There are 4 nested groupings, the coarsest first. Each group lies inside one group of the grouping before and may be the whole of it. The rows also spread widely along 13 directions, which tell nothing about the answers.
(in the rows, 128 means zero)
Known rows, each followed by its group in each grouping:
[142 182 145 164  96  90 127 117 106 130 167 105 148 111 135  94 130 136
 162 103 163 154 126 116 153  90 144  96 159] : Z_780 sokis Z_186 Beg
[159 130 133 114 157 148 164 144 115 103 120  97 120 129 146 132  97 150
 127 126 133 148 131 103 106 136 113 113 128] : Z_780 mar Z_504 Siz
[130  96 140 167 130 108 114  98  93  65 207 137 127 185 150  98 129 134
 145  74 104 104 105 156 115 127 146 145 106] : Z_396 sot Z_310 Vol
[122 100 126 119 172 114 168 153 140  74 149 116 146 134 151 157 148 113
 127 137  97 122 117 154 141 149 138 116  99] : Z_780 sokis Z_510 bize
[117 113 124 140 125 134 102 108 119  95  92 111  96 162 148 144 139  80
 123  96  86 154 106 158 105 106 162 124  99] : Z_780 mar Z_758 mot
[ 95 109 134 169 112 130 104 118 125 124 128 164  95 118 141 113 145 106
 169 112 125  88 159 128 152 123 121 155 129] : Z_92 fasis Z_908 bimus
[ 97 145 123 145 165 151 158 102 142 110  63  66 143 125 139 148 123 159
 141  80 136 155  88 120 102  88 174 162  91] : Z_396 Veba Z_676 zafas
[109 106 153 155 118 114 120 117 134 145 141 159  94 106 140 116 133 121
 146 131 121 101 145 119 171 120 102 153 114] : Z_92 zub Z_774 zop
[160 141 142 113  86 102 110 170 104 119 130  83 135  93 120 135 132 119
 139 111 125 173 162  58 147 141 128 123 139] : Z_396 sot Z_105 tifem
[154 127 117 140 114 132 116 118 128 115 158 161 113 127 139  77 126 112
 125 137 106 127 131 137 113 125 118 144 145] : Z_92 zub Z_774 boz
[182 115 147  94 124 113 120 128  93 169 139 149  85 111 128  99 106 185
 136 164 158 101 139 118 158 148 114 129 123] : Z_92 fasis Z_858 fike
[153 135 107 130 132 166 127 123 117  88 112 120 108 149 134 124  90 117
 121 109 116 142  97 135  75 121 136 154 114] : Z_780 sokis Z_510 Pubo
[212 107  79 136 144 184 113 152 145  86 124 129 123 146 108 143 112 167
 112 104 122 142 154 154 125 163 162  87  90] : Z_92 gote Z_167 Feg
[ 97 140 129 162 129 137 144 123 158 160 111 129 140  89 122 151 136 125
 116 133 127 139 152 114 136 102  96  87 151] : Z_92 fasis Z_214 gisag
[193 128  88 119 108 143  99 140 140 128 156 180 115 113 101  91 115 154
 128 148 139  97 125 155 135 161 143 163 123] : Z_92 fasis Z_858 lonev
[142 120 152 188 110 131 104 102 108 129 145 152  75 138 145 112 113 135
 164  97 145 115 142 133 174  98 130 117 106] : Z_92 gote Z_167 Kedi
[138 125 165 118 131  95 130 107 108 156 107  80 118 132 143 142 133 142
 111 123 121 170 128 121 149 101 132  63 116] : Z_780 mar Z_758 mevo
[152 119 112 141 151 122 142 111 152  83 157 142 139 146 157  88 145 103
 115 136  80 141 102 169 118 116 144 133 119] : Z_92 gote Z_900 ket
[ 62 135 172 202  77  75 110 127 120 147 160 104 132 101 124 180 144 116
 147  71 123 139 134  99 185  94 111 107 110] : Z_92 zub Z_705 nud
[114 162 109 124 115 129 125 131 101 155 126 172 103 110 116 152 121 139
 142 156 179  89  77 168 118 111 157 135 146] : Z_396 kosud Z_634 nekob
[216  85 149  89 123 138 109 144  94 132 131 176  26 132 156 103  94 118
 118 181 110 123 141 134 162 154 107 132 103] : Z_92 zub Z_624 gike
[129 136 137 201 143 190 159 121 124  84 141 140  93 140 157 132  73 107
 147  93 137 132 144 109 106  93  79 103 142] : Z_780 sokis Z_186 sonuk
[181 147  81 152 107 156 101 148 185 114 106 139 136  97 100 125 138 122
 129 115 123 151 142 143 162 132 170 134 103] : Z_92 gote Z_316 Vesa
[111  95 131 111 141 114 128 130 141 129  98 114 136 121 136 145 164 106
 119 142  95 131 158 133 142 138 126  98 116] : Z_780 sokis Z_635 revo
[ 69 144 113 106 135  91 151 146 111 137 134 117 168  96 126 146 163 154
 144 144 143  93 106 134 106 149 143 161 147] : Z_92 zub Z_624 Fosu
[133 132 140  77  98  63  96 110  88 165 132 126 131 120 133  90 169 112
 111 170 111 140 112 137 119 119 148 120 160] : Z_396 sot Z_338 Kez
[142 113 145 165 130 129 127 131 137 103 140 137  97 123 151 122 129 115
 155 107 113 133 146 124 171 118 129 132 104] : Z_92 fasis Z_214 Fifer
[ 72 175 127 134 111 101 127 121 102 152 106 101 151  94 120 113 148 163
 192 104 191  96 127 101 123 118 154 172 158] : Z_780 mar Z_504 Pud
[155 145 143 124 130 121 139 148 135 157  98 125  99  84 136 145 134 136
 142 157 148 144 143 121 190 114 140  89 124] : Z_92 fasis Z_908 bimus
[101 138 126 157 127 122 136 115 179 152 126 176 133  79 120 111 152 128
 164 142 157  82 124 137 189 107 142 179 119] : Z_396 kosud Z_634 nekob
[ 40 133 145 140 142  99 147  77 117 178 111 126 152 121 138 134 155 134
 123 146 137  98 115 146 106  88 104  96 159] : Z_780 sokis Z_635 revo
[124 135 132 146  98 133 120 131 111 157 157 200  78 110 121 157 102  98
 114 166 144  99 100 152 135 106  95 111 151] : Z_396 kosud Z_634 nekob
[173 133 111 132 129 140 133 165 168 117 115 122 131  86 111 141 129 150
 145 125 138 134 139 117 182 148 154 152  86] : Z_92 gote Z_167 Feg
[137 127 162 129 134  93 134  92 123 131 127 100 123 137 154 105 132 124
 125 125 108 154  98 137 150  92 139 121 101] : Z_780 sokis Z_635 revo
[137  92 123 173 146 167 134 125 170  99 131 180  77 133 148 150 118  86
 114 133  88 119 124 168 160 119 114 127  85] : Z_92 zub Z_624 gike
[133 122 108 127 127 137 120 143 140 126 116 161 122 101 126 114 157 122
 160 139 144  99 165 127 152 141 149 139 139] : Z_396 kosud Z_634 nekob
[165 165 110  92  84  67 116 157 155 172 160 139 167  60  93 107 156 144
 111 177 136 135 104 135 172 145 149 150 137] : Z_92 zub Z_705 nud
[137 109 169 128 107 107 113 140  81 145 120 131  65 114 154 134 123 113
 151 140 129 130 160  94 166 124 105 111 125] : Z_92 gote Z_167 Kedi
[109 156  98 167 110 154  97 103 134 123  90  89 145 131  96 148 114 172
 133  51 139 144  95 134  89 107 178 161  94] : Z_92 zub Z_774 boz
[160 103 120 166 140 178 123  94 188 128 113 171  92 123 129 106 103 123
 104 129  99 125 127 147 147 111 108 156  86] : Z_92 zub Z_624 Fosu
[105 145 128 143 120 102 139 105 110  97 171 104 163 149 146 102 131  99
 109 109  92 153  97 128  62 106 110 124 166] : Z_780 mar Z_504 Pud
[150 162 122  96 117 128 127 158  80 114  90 118  74 116 160 133 121  90
 143 157 126 158  95 129  98 115 157 136 148] : Z_92 fasis Z_858 lonev
[166 116 162 177 107  94 121 140 105 108 197 113 117 139 137 158 120 138
 128  91 116 158 141 126 188 118 122  51 100] : Z_92 gote Z_167 Feg
[195 154 143 143  98 110 107 127 107 111 152 105 103 136 136 105 110 128
 140 101 134 176 118 125 158 107 156 100 117] : Z_780 mar Z_504 Siz
[159 155 106 119 111 142 115 151 136 124  94 111 124 101 118 124 132 120
 142 125 141 153 148 111 131 133 149 125 139] : Z_780 mar Z_504 Pud

New rows. What belongs after each?
[112 109 137 140 155 127 160 147 132 125 144 161  94 118 152 181 133 107
 113 166 111 115 112 166 156 122 111  82 116] : Z_92 zub Z_774 zop
[110 113 120 153 129 150 141 169 127 103 128 112 124 121 124 214 117 108
 104 110  98 149 144 118 111 138 100  71 123] : Z_92 fasis Z_858 lonev
[200 160 141 136  88 109  89 122 101 137 131 127  90 118 129  89 123 144
 166 108 164 155 125 122 181 101 186 124 117] : Z_396 kosud Z_634 nekob
[115 163 142 151 116  94 153 145 137 142 151 132 136  78 146 117 152 117
 154 147 144 134 135 113 173 106 123 115 156] : Z_92 zub Z_705 nud
[124 132 147  96 125 111 152 159 123 141 113 112 122  86 127 164 116 123
 120 152 126 138 106  90 135 130 113 153 120] : Z_396 kosud Z_634 nekob
[122 141 128 178 112 137 122 138 123 112 149 153 115 112 134 130 141 112
 171 110 155 113 161 120 164 113 134 105 148] : Z_396 sot Z_105 tifem
[142 138 139 137 123 103 139 138 161 134 132 121 129  91 132 132 137 128
 127 136 117 146 106 128 180 116 141 146  95] : Z_92 zub Z_705 nud
[103 109 150 131 146 109 150 106 121 121 140 100 147 139 139 137 118 143
 115 114 107 125 106 122 112 119 104 132 108] : Z_780 sokis Z_635 revo
[119 102  99 125 109 102 103 140 190 144 144 161 174  77  80 110 164 158
 143 131 126  69 146 129 181 178 136 219  91] : Z_92 gote Z_900 ket
[146 148 136 122  99 121 119 163  92  95 115  98  91 125 149 153 116  71
 133 119 108 181 121 107 112 119 133 110 140] : Z_780 mar Z_504 Siz
[115 102 107 163 159 196 143 126 184 113  77 138 107 115 122 166 105 138
 118 105 112 116 128 130 127 126 119 162  72] : Z_92 zub Z_705 nud
[109 121 110 117 133 139 148 151 141 105 125 132 135 105 134 139 126 102
 110 144  91 126 116 114  87 146 101 175 134] : Z_92 zub Z_624 Fosu
[ 99 102 163  95 119  61 135 167  55 111 153  63 141 130 151 174 149 124
 122 117  87 153 144  85 105 158 109  90 139] : Z_92 fasis Z_858 lonev
[109 131 102 119 141 144 143 153 130  83 101  87 159 121 137 129 145 113
 143 104 110 145 158  96  78 148 132 139 150] : Z_780 mar Z_504 Siz
[133 125 100 108 149 149 148 142 122 129 127 135 137 117 122 135 116 168
 111 147 135 107 121 134  84 153 116 130 138] : Z_92 zub Z_705 nud
[131 129 143 144 102 131  97  69 150 188  99 138 119 105 103  78 110 158
 128 119 147 113 140 104 147 100 105 167 115] : Z_780 sokis Z_510 Pubo
[116 111  97 100 145 155 149 147 166 127 108 158 141  96 113 146 127 112
  99 165 107 105 117 125  95 149 106 173 130] : Z_396 kosud Z_634 nekob
[149 112 138 125 122  99 117 156 132 114 143 113 136 109 119 150 155 142
 148 114 129 130 143 122 191 147 163 122  92] : Z_396 sot Z_338 Kez
[187 141 111 120 135 144 131 123 155 127 122 166  96 123 135 123 121 101
  99 169 116 151  82 179 143  99 160 107 115] : Z_396 kosud Z_634 nekob
[129 167 103 120 129 135 133 139 160 143  67  97 162  80 113 121 158 145
 159 129 162 140 153 112 148 122 169 128 136] : Z_780 sokis Z_635 revo
[174 154 132 153 112 150 125 119 110 135 124 126  98 114 133 101  98 148
 144 114 161 153 144 101 134  98 127 107 147] : Z_396 Veba Z_676 zafas
[112 113 140 102 132 124 127 133  73 153  93  87 109 134 133 178 116 161
  99 125 121 146 129 111  84 133 114  78 127] : Z_92 zub Z_705 nud
[160 126 109 135 125 157 130 146 117  77 149 128 125 135 126 113  93 133
 142 103 128 122 129 115  96 150 120 162 123] : Z_780 sokis Z_186 Beg
[119 145 131 149 136 136 162 140 121 124 144 108 146 105 135 135 109 159
 130 116 140 134 135  93 106 124  97 116 148] : Z_92 zub Z_705 nud
[ 79  99 155 134 142 134 128  80 113 138  64  90 108 141 172 104 142  98
 109 113  70 163 156  89  72  91  94 120 139] : Z_92 zub Z_705 nud
[135 122 130 126 105 122 117 131 110 132 143 148 113 124 136 121 129  81
 106 155 103 139 155 123 110 124  88  81 169] : Z_780 sokis Z_510 Pubo
[ 87  89 139 133 155 147 158  75 147 160 141 188 121 128 141 104 110 110
  76 175  93  89 117 131  75 104  40 137 159] : Z_396 kosud Z_634 nekob
[122 135 149 162 105 122  98  61 164 180  81  93 133 109 118  94 131 146
 106  91 106 175 136 100 139  71 125 131 107] : Z_92 zub Z_774 zop
[142 136 132 148 150 132 146 104 116 140 147 165  99 129 155  92 127 156
 147 150 156 100 124 160 146 110 132 108 140] : Z_92 zub Z_624 gike
[ 99  81 169 129 183 139 173  84 111 157 129 141 105 140 151 125  96 178
 120 148 140  75 136 120 124 121  61 114 115] : Z_780 sokis Z_510 Pubo
[114 131 102 133 128 158 111 124 113 143  88 183  82 108 136  97 139 134
 182 151 172  64 150 142 128 132 145 173 145] : Z_92 gote Z_167 Kedi
[146 117 153 149 117 112 120 124 134 129 142  94 143 120 116 144 126 151
 120  91 118 157 143  97 161 118 125 101 101] : Z_396 sot Z_338 Kez
[115 104 123 148 151 136 156 109 137 105 166 166 126 134 150 107 129 110
 116 144 104 105 121 147 108 118  97 132 144] : Z_396 Veba Z_676 zafas
[154  77 180 148  98  86  80  87 150 198 133 123 114 101 102  94 133 201
 135  96 132 111 184  87 235 134 109 143  60] : Z_92 zub Z_705 nud
[100 101 132 146 163 113 138  88 146 130 107  91 168 137 143 114 172 159
 126 103 104 134 157 132 132 114 145  94 112] : Z_92 gote Z_167 Kedi
[154 138 114 138  91 118  86 109 133 152 143 139 128 118  91 115 112 165
 118 108 135 121  98 145 132 128 148 165 103] : Z_92 fasis Z_214 gisag
[131 114 132 177 145 152 153 145 169 113 147 144 128 103 119 162 114 143
 148 112 148 103 159 121 192 133 106 109  96] : Z_780 sokis Z_510 Pubo
[125 125 122 149 103 150 115 139 156 129 111 105 151  93  91 148 108 147
 129  79 128 138 155  63 123 135 109 169 111] : Z_396 kosud Z_634 nekob
[156 127  97 163 115 173  91  75 163 162  98 130 139 128  77 117 105 196
 104  82 151 130 133 139 120 107 147 124 101] : Z_396 Veba Z_676 zafas
[144 117 112 149 116 152 100 109 125 133 118 141 114 133 114 115 111 157
 128 104 132 112 137 131 117 131 128 142 112] : Z_92 gote Z_316 Vesa
[148 125 133 112  87 103  92 136  84 130 147 154  86 133 126 132 116 101
 129 146 124 116 102 150 130 133 130 136 124] : Z_780 sokis Z_635 revo
[151 158 123 146 133 147 160 126 145 110 150 135 127 117 137 112  92 117
 117 137 129 146  97 125 106 105 101 134 146] : Z_780 mar Z_504 Siz
[104 114 137 157 142 138 127  75 150 144 103 141 118 135 143 106 140 110
 122 129 112 123 140 146 132  89 116 107 126] : Z_780 sokis Z_510 Pubo
[140 100 105 122 151 124 136 141 122 120 163 153 146 128 133 113 160 161
 133 146 130  92 177 151 134 171 129  85 147] : Z_92 zub Z_624 gike
[123 126 116 158 114 150 109 132 109  89 145 175  83 140 140 128 120  88
 156 117 128 100 106 152 118 118 141 165 126] : Z_396 sot Z_338 Kez
[131 145  73 115 102 132  93 151 132  97 100 124 140 112 103 133 154 118
 150 105 131 125 104 151 109 146 205 194 114] : Z_396 Veba Z_676 zafas
[141  89 120 133 127 147 114 108 146 160 140 171 119 118 111 105 120 153
  96 148 112  99 167 128 124 146  79 117 133] : Z_92 zub Z_774 boz
[160 136  80 130 131 164 132 182 172 109 111 157 114  94 109 187 134 113
 115 153 125 131 121 169 158 152 159 114 102] : Z_92 zub Z_624 Fosu
[115 137 124 135 123 119 126 121 148 133 108 115 140 108 127 118 148 119
 139 122 126 136 140 121 139 118 136 132 132] : Z_780 mar Z_504 Siz
[112 113 148 160 150 150 150 110 141 125 116 152  95 119 153 117 115 115
 152 133 135 101 143 126 153 106 100 136 118] : Z_780 sokis Z_186 sonuk
[135 105 133 141  93 101  78  99  79 127 164 177  71 167 155 110 145  76
 107 144  84 127 116 187 115 112 133  88 143] : Z_92 zub Z_624 Fosu
[159 136 136 165 106 134 118 126 140 121 141 153  92 109 140 104 114 106
 147 126 127 135 131 120 166 106 121 147 118] : Z_92 gote Z_167 Kedi
[151 116 129 162 125 152 122  94 184 125 121 129 129 126 123 105 113 107
  96 111  89 159 139 119 133 103  98 125 111] : Z_780 mar Z_504 Pud
[ 95 110 128 135 149 121 137 106 132 148 122 139 134 119 135 117 151 159
 137 133 133  93 143 139 133 132 125 132 126] : Z_92 zub Z_624 gike
[114 136 107 113 121 128 114 120 105 138  98 133 110 131 129 146 133 114
 109 148 117 129  87 162  85 116 149 130 131] : Z_92 gote Z_167 Kedi
[ 99 152 123 129 133 120 159 149 140 124 130 138 138  75 137 109 136 140
 174 141 154  92 118 104 139 138 127 214 136] : Z_92 zub Z_624 Fosu
[163 150 103 142 107 143 106 133 127 136 122 136 107 123 114 154 120 128
 102 129 126 159 110 162 124 111 154  78 125] : Z_92 zub Z_774 zop
[127 156 117 167 110 138 112 101 104 153 146 183  80 136 133 131 112 128
 124 143 154 108  84 190 120  86 138  94 143] : Z_92 zub Z_705 nud
[127 130 108 115 131 111 137 137 134 122 141 116 167 109 116 122 138 156
 124 130 124 117 115 125 111 148 136 159 125] : Z_92 gote Z_167 Kedi
[ 88 163 107 130 127 121 140 134 110 145 134 173 128  87 129  98 143 156
 191 154 190  49 118 139 125 135 142 190 169] : Z_92 fasis Z_908 bimus
[ 53 133 161 144 128  91 143 100 104 150 116 115 130 119 158 144 158  95
 131 130 115 135 117 119 115  78 117 100 158] : Z_396 kosud Z_634 nekob
[117  74 144 122 129 127 114 138 109 144 120 135 118 117 127 138 150 142
 140 123 125 102 216  86 147 158  98  89 138] : Z_396 kosud Z_634 nekob
[183 139  92 150 149 155 140 108 196 139 148 157 159 105 101  85 121 198
 119 131 152 109 120 161 159 131 149 141 101] : Z_92 zub Z_705 nud
[ 90 147  96 157 114 156  99  72 123 123 107 148 127 146 122  73 121 129
 152  92 141  92 105 144  56 105 140 201 149] : Z_780 mar Z_504 Pud
[120 143 129 192 131 161 147 102 164 104 134 130 134 126 137 121 104 104
 127  99 116 146 124 121 119  84  98 119 129] : Z_780 sokis Z_635 revo
[137 146 123 173 134 162 132 101 163 150  99 165  90 105 144 102 127 120
 140 140 142 127 137 145 158  83 130 114 129] : Z_92 zub Z_705 nud
[139 121 120 162 143 170 144 135 172 111 118 166 111 104 143 117 137  89
 138 144 119 127 167 122 154 112 109 112 141] : Z_396 sot Z_338 Kez
[175 139 118 112 113 124 112 131 118 124 141 140 107 127 118 113 108 141
 128 136 141 123  98 147 133 137 146 150 115] : Z_780 mar Z_504 Pud
[130 105 166 143 113 112 110 131  99 156 132 138  78 127 130 187 126 121
 117 134 129 134 136 136 180 108 118  53 108] : Z_396 sot Z_338 Kez
[138 105 161  88 138  99 136 124 109 163 123 123 119 102 131 110 132 167
 133 157 141 108 141  94 155 140 111 146 121] : Z_396 sot Z_338 Kez
[150 149 117 145  85 121  89 117 108 154 164 211  77 113 115  78 116 135
 176 150 188  59 119 163 165 129 137 172 146] : Z_780 mar Z_504 Siz
[171 109 110  97 134 138 121 144 114 110 136 136 115 137 112 139 104 155
 117 137 131 109 109 149 118 163 139 143  97] : Z_780 sokis Z_510 bize
[163 111 147 130 141 100 127  98 128 134 165 136 133 132 133  85 140 176
 142 127 142 108 124 141 179 124 151 129 101] : Z_396 sot Z_105 tifem
[167  99 124 111 145 148 155 190 128  95 145 175  64 112 153 174 108  88
 112 183 101 119 116 151 154 158 105 120 104] : Z_92 zub Z_705 nud
[146 114  81  96 146 164 123 163 115 108  98 159  93 127 128 152 129 135
 129 155 131  97 118 168 100 167 160 143 114] : Z_92 zub Z_705 nud
[ 91 158 131 145  76  99  81 112 130 167  90 135 110  95 106 148 152 109
 155 110 150 123  92 139 163  89 182 171 109] : Z_396 kosud Z_634 nekob
